There are 9 hidden switches. A switch that is on adds its own fixed numbers to the row, and there is some noise. The rows also spread widely along 12 directions, which tell nothing about the answers.
In the rows, 128 means zero.
Known rows, each followed by its switches (1 for on, 0 for off):
[157 146 118  77 107 105 105  78 130 163  53 167 163 164 177 143  71 156
  66  69 118 130 132 174  74 186 116 154 167  76 109  94]
0 1 1 1 1 1 1 0 1
[177 176 170  96 160 142 123  86 136 112  80 115 176 135  77 122 128 136
 102 121 134 151 143 124 102 151 154 139 122 130 142 113]
1 1 0 1 1 1 0 0 1
[141 149 141 137 151  98 105 100 118 174 107 171 139 147 117 129  72 173
 120 104 149 118 211 161  91 148 103 135 104  87 176 139]
1 0 0 1 1 1 0 0 0
[146  79 127 164 160 129 128  96 105 150 141 171  74 171 111 118 127 156
 127 121 142 126 106 152 136 159 132 124 130 103 134 131]
0 0 1 1 0 1 0 0 1
[125 103 124 140 114 108 123 116 122 131  74 143 131 154 125 126 126 163
 103 109 189 125 142 129 137 139  92 124 131  73 131  99]
1 0 0 0 1 0 0 1 0
[121 145 145 174 121  98 110  70 112 140 120 177 149 165 148  91  68 119
 102 177 145 134 228 163 100 174  93 116 159  66 180 152]
0 1 1 1 0 0 0 0 1
[159 128 150  87 146 103 132  99 115 179 118 161 106 163 107 115 129 145
  92 100 143 168  82  94 109 136 131  99  98 127 131 101]
1 1 1 1 0 0 0 0 1
[144 100 115 168 161 104 125 114 116 193 134 194  92 167 154 134  83 176
 114  90 123 127 153 152 101 167 107  94 134  82 152 126]
1 0 0 1 1 0 1 0 0
[136 123 139  74  97 121 123  56 100 128 132 175  58 162 173 113 110 134
  83 146 112 165  99 137 111 171 168 140 116 144 136 130]
1 0 1 1 0 0 0 1 1
[135 119 102  90 131 108 148 103  79 134 133 167  39 119 155 146 119 169
 115 121 148 158 127 110 128 152 155 108  97 160 120 120]
1 0 0 1 1 1 0 1 1
[179 143 166 163 183 121  89  80 117 117 104 134 142 149  53 112 121 123
 155 119 143 115 130 165 127 141 129 132 156 105 160 135]
0 1 0 1 0 1 0 0 1
[162 152 169 125 133 109 116  98 102 116 128 153  95 143 100 111 107 106
 112 134 167 174 120  90 132 149 111 103 154 126 154 144]
1 0 1 1 1 0 0 0 1
[122  89 113 111 101 114 141  92  96 127 144 209  40 161 171 124 109 129
  97 160 122 172 101 107 124 160 136 112 137 152 114 122]
0 0 1 0 0 0 0 1 1
[161 141 124 102 141 161 153 135 128 104  96 127 112 112 170 149  90 165
 104  91 127 148 156 104  97 173 166 131 151 136 124 132]
1 0 0 1 1 1 0 0 0
[112 142 111  89 121  74 121  67  85 169 108 165 123 141 131 104 122 148
 119 154 166 136 175 147 108 119 133 138  52 118 145 110]
0 1 0 1 0 1 1 1 1
[136  80 126 187 127  99 140  94 121 176 145 221 112 203 131 102 109 123
  96 176 142 169 151 105 129 161  88 108 128  90 154 112]
0 0 0 1 1 0 1 1 1
[186 105 123 117 159 139 135  69 109  97 126 170  60 130 129 108 119 123
 140 150 105 136  74 129 112 152 173 129 167 166 108 124]
0 1 0 1 1 0 0 0 1
[177  77 127 115 153 143 135  91 135 166  87 192 104 150 117 120  93 180
 121 103 130 119  90 132  99 141 137 173 117 108 119  99]
1 0 1 1 0 1 0 0 1
[126 126 123 168 162 122 128 119 110 168 134 129 147 142 186  74  88 163
 123 120 133 122 184 135  72 156 147  85 102  89 183 174]
0 1 0 0 0 0 0 1 1
[162 154 102 142 153 151 137 102 100  95  89 125 148 114 171 116  90 148
 116 141  90 144 174 128  85 178 163  98 207 102 129 133]
0 0 0 1 1 0 1 1 1
[144 107 129 106 123 117 132 104 126 152 124 205  63 131 179 141  72 144
 112 107 146 150 131 115 113 155 140 134 111 144 135 123]
1 1 0 1 0 0 1 0 1
[157 112 133 197 161  94 101  90 110 133  92 144 120 130  97 103  90 146
 169 116 204  77 172 181 134 139  82 137 158  54 170 140]
1 1 0 1 1 1 0 0 0
[177 112 131 121 125 141 136  93 137  78  82 193 108  94 139 118  70 103
 146 174 144 144 135  97 111 132 135 158 180 154 125 109]
1 1 0 0 1 0 1 1 0
[142 140 122  87 136 130 149 137  85 111 146 117  64 114 162 121 140 128
 120 113 153 186 102  54 131 137 185  81 104 173 125 140]
0 0 0 1 0 0 1 1 1
[154 123 131  89 123 125 129  88 129 156  94 164 133 178 147 117 110 156
  72 105 119 152 109 125  94 162 131 138 130 105 116 104]
0 0 1 1 1 0 0 0 1
[129 150 141 117 134  77  90  43  74 138 110 126 106 113 115  47 124 120
 159 155 179  93 119 167 101 103 134 137  82 100 176 161]
1 1 0 0 0 0 1 0 1
[128 136 101 118 119  82 120  45  87 143  79 164 124 103 172  56  67 152
 137 174 156  87 183 164  57 126 114 146 122  84 158 147]
1 1 0 0 1 0 0 0 1

New rows. What belongs after each?
[158 140 136 112 146 111  89  40 100 121  96 174  99  97 142  91  59 150
 170 152 137  92 171 184  87 127 158 168 117 124 172 153]
1 1 0 1 0 0 0 1 1
[129 130 120  91 130 126 149  72 107 140 107 168 118 146 133 111 129 157
  79 162 124 156 146 127 101 153 147 126 104 120 121  98]
1 0 1 1 1 0 1 0 1
[159  97 145 143 127 138 111  92 132 114 104 182  80 160 133 150  99 148
 115 109 132 140 113 146 142 172 133 141 163 112 135 115]
1 0 0 1 0 0 0 1 1
[167 105 130 135 151 122  99  73  75 103 109 139  43 149 100 139 148 147
 132  96 127 130  42 170 159 167 144  96 198 108 110 109]
1 0 1 1 0 0 0 1 1
[139 101 166 134 129 131 110  76 143 139 111 119 115 193 130 108 168 138
  85  86 162 122  68 173 149 174 155 141 101  84 143 118]
1 1 0 1 0 0 1 0 1
[128 135 144 131 107 110 142  87 106 130 138 131 102 175 147  78 137 111
  88 165 142 159 133 103 113 160 136 113 126 101 162 146]
1 0 0 1 0 0 0 0 0
[110 176 172  57 154 131 113  85  97  97 148 143  98 104  66 114 152 137
 143 171 155 154 178 113 117  85 186 137   4 216 159 152]
0 0 0 0 0 0 0 0 1
[155 124 143 169 162 110 103 120 113 158 102 172 133 132 103 110  80 143
 155 117 152 128 156 119 107 119 102 109 139  91 172 135]
1 0 0 0 0 0 1 1 0
[133  98 120 120 130 137 139  93 128 160 108 141 139 153 184  67 104 173
 112 133 141 120 151 124  80 138 167 159  68  94 158 144]
0 0 0 1 0 0 0 1 1
[125 139 123  94 117  92 126  74 108 136  75 189 127 143 107 135 109 149
  92 151 145 140 162 147 105 141  92 120 140 112 113  78]
1 1 1 0 1 0 0 0 0
[152  89 132 150 134 123 116 133 118 121 124 188  66 150 127 145 101 133
 141 108 149 145 107 110 141 139 115 115 161 134 128 122]
0 0 0 0 0 0 0 1 0
[132 111 149 183 142  81 110 127 105 160 152 183  94 140 125 107  68 118
 160 134 222 136 198 118 145 128  82 116 109 101 193 165]
0 1 1 1 0 1 0 1 0
[187 179 166 114 146 125  93  93  93  91  97 116 138 118  97  91  92  95
 148 129 142 157 119  96 111 129 140 117 184 121 159 155]
0 0 1 1 0 0 0 1 1
[136 129 143 134 138 102  86 117 102 141 116 166  88 146 120 148  95 153
 136  77 164 132 138 151 131 142 111 121 121 118 152 143]
0 0 0 0 0 1 0 1 1
[183 115 140 104 146 123 143  92 117 168 123 147 111 144 152  72  99 129
 123 127 131 149  83  95  81 140 163 135 110 127 157 141]
1 1 1 1 0 1 0 1 0
[144 120 124 154 153  94  86  90  95 167 103 186  91 144 121 148  80 176
 142  86 148 109 156 189 126 154 109 130 131  81 158 123]
1 0 0 1 0 1 1 1 1
[151 114 133 142  97  72 111 101 107 144 115 193  90 151 146 113  75  87
 131 134 197 158 127  99 140 143  85 136 151 106 150 129]
0 1 0 1 0 1 1 1 1
[152  99 101 126 121  88 138  92  98 163 123 171  86 142 192  78  86 137
 125 134 158 138 119 104  94 143 125 117 125 108 141 136]
0 1 0 1 1 0 0 1 1
[137 151 143 104 150 138 121  96 114 100  88 130 124 123 107 155 133 167
 111 121 143 141 171 150 135 156 161 112 117 132 132 100]
1 1 0 1 0 0 0 1 1
[127 115 108 126 136 110 129 102  93 120 101 171  71 118 139 147 112 162
 124 128 148 137 139 139 130 150 126  92 143 128 118 104]
1 1 0 0 0 0 0 1 1
[149 131 146 178 165 124 114 111 115 116  97 125 135 115 102 109 109 139
 150 119 190 115 168 137 138 140 116 110 143  78 164 136]
1 1 0 1 0 0 1 0 1
[160 157 161 136 165 124 109  93 109 162 130 135 144 146 128  84 102 138
 124 126 118 151 148 120  89 146 158 107 105 107 190 159]
1 0 0 1 0 0 1 1 1
[121 132 108 139 143  91 107  75  88 159  93 153 127 133 140 113 104 167
 134 126 141  96 173 198  96 145 123 120 115  80 155 125]
1 1 0 0 0 1 1 1 0
[147 132 153  93 101  96 105  72 110 133  95 184 101 136 117  87  80 114
 131 151 160 133 117 117  98 108 106 165 126 118 152 133]
1 0 1 0 0 0 0 0 0
[118 128 123 144 111  50 115  86  87 167 119 171  96 162 128 116 107 135
 115 137 200 135 179 147 139 148  74 109 111  81 163 120]
1 1 0 1 1 1 0 1 0
[156 115 144 151 165 140 111 103  96  99 138 112  78 124 119  94 135 139
 163 118 163 122 109 129 142 132 172 119 122 128 157 164]
0 0 0 1 0 0 0 1 1
[147 106 109 115 141  93 117  74  99 175 104 183  74 137 156 111  87 175
 130 104 132 107 120 163  91 143 129 127 118 101 134 117]
1 1 0 1 0 0 0 0 1
[132 165 108 116 136 100 120  93  51 117 131 102  84 132 158 102 134 137
 116 132 115 153 133 127 106 161 159  62 159 113 140 150]
0 0 0 1 0 0 0 1 1
[124 125  99 123 130 108 128 118 108 173  85 165 137 164 152 140  97 188
  87  88 117 131 159 144  82 162 107 110 134  82 118 107]
0 0 0 0 0 1 0 0 1
[148 178 156 115 148  79  85 107 105 143  77 156 134 117  80 149  81 147
 136  88 185 136 183 130 123 123  81 102 134  97 155 113]
1 1 0 1 0 0 0 0 1
[145 128 124  93 135 118 139 102 111 126  94 167  86 121 121 157 110 159
 114 114 152 148 139 121 124 148 136 129 117 144 112  95]
1 1 0 1 0 1 0 0 1
[167 120 119  94 142  99 124 116 116 194  99 173 112 131 160 118  63 180
 130  72 154 129 136 109  79 126 125 146  86 111 155 128]
1 0 0 1 1 1 0 1 0
[116 125 102  99 106 110 135 110 102 117  73 143  98 136 145 174 127 185
  83  96 175 143 160 143 148 170 118 124 126 102 101  83]
1 0 0 1 1 1 0 1 1
[134 109 127  94 113 124 149  78 111 145 152 191  49 183 157 139 136 131
  77 145  91 170  98 135 116 180 168 133 108 157 120 114]
1 0 0 1 0 1 1 0 0
[163  86 116 132 175 162 158 106 138 161  92 126 154 135 150  78 121 204
 118 113 136 113 129 112  83 136 174 143  77  91 146 122]
1 0 0 1 1 0 0 1 1
[168 105  76 124 170 104 177 121  97 178 102 192 105 132 123 140 106 177
 116 140 110 162 138  82  90 143 120  76 148 129 100  67]
1 1 0 1 1 1 0 1 0
[138  98 118 150 146 117 102  75  97 131 102 165  73 131 129 110 109 162
 146 113 140  90 104 184 118 140 131 135 142  92 135 131]
1 0 0 0 0 0 1 0 1
[120 105 110 128 118 108 155  97 101 143 103 153 117 126 164  76 107 142
 115 172 168 135 152 104  98 132 122 112 117  98 144 123]
1 1 1 0 0 0 0 1 0
[115 138 101 163 155  65 121  69  69 181 137 186  91 127 145  88  72 161
 152 173 139 105 228 170  78 133 105  88 113  85 183 150]
1 1 0 1 0 0 0 0 0
[128 132 110  90 139 103 119  73 105 148  96 174  90 114 162 137  85 192
 118 111 145 107 180 177  95 148 141 133  92 122 131 117]
1 1 0 1 1 0 0 0 1
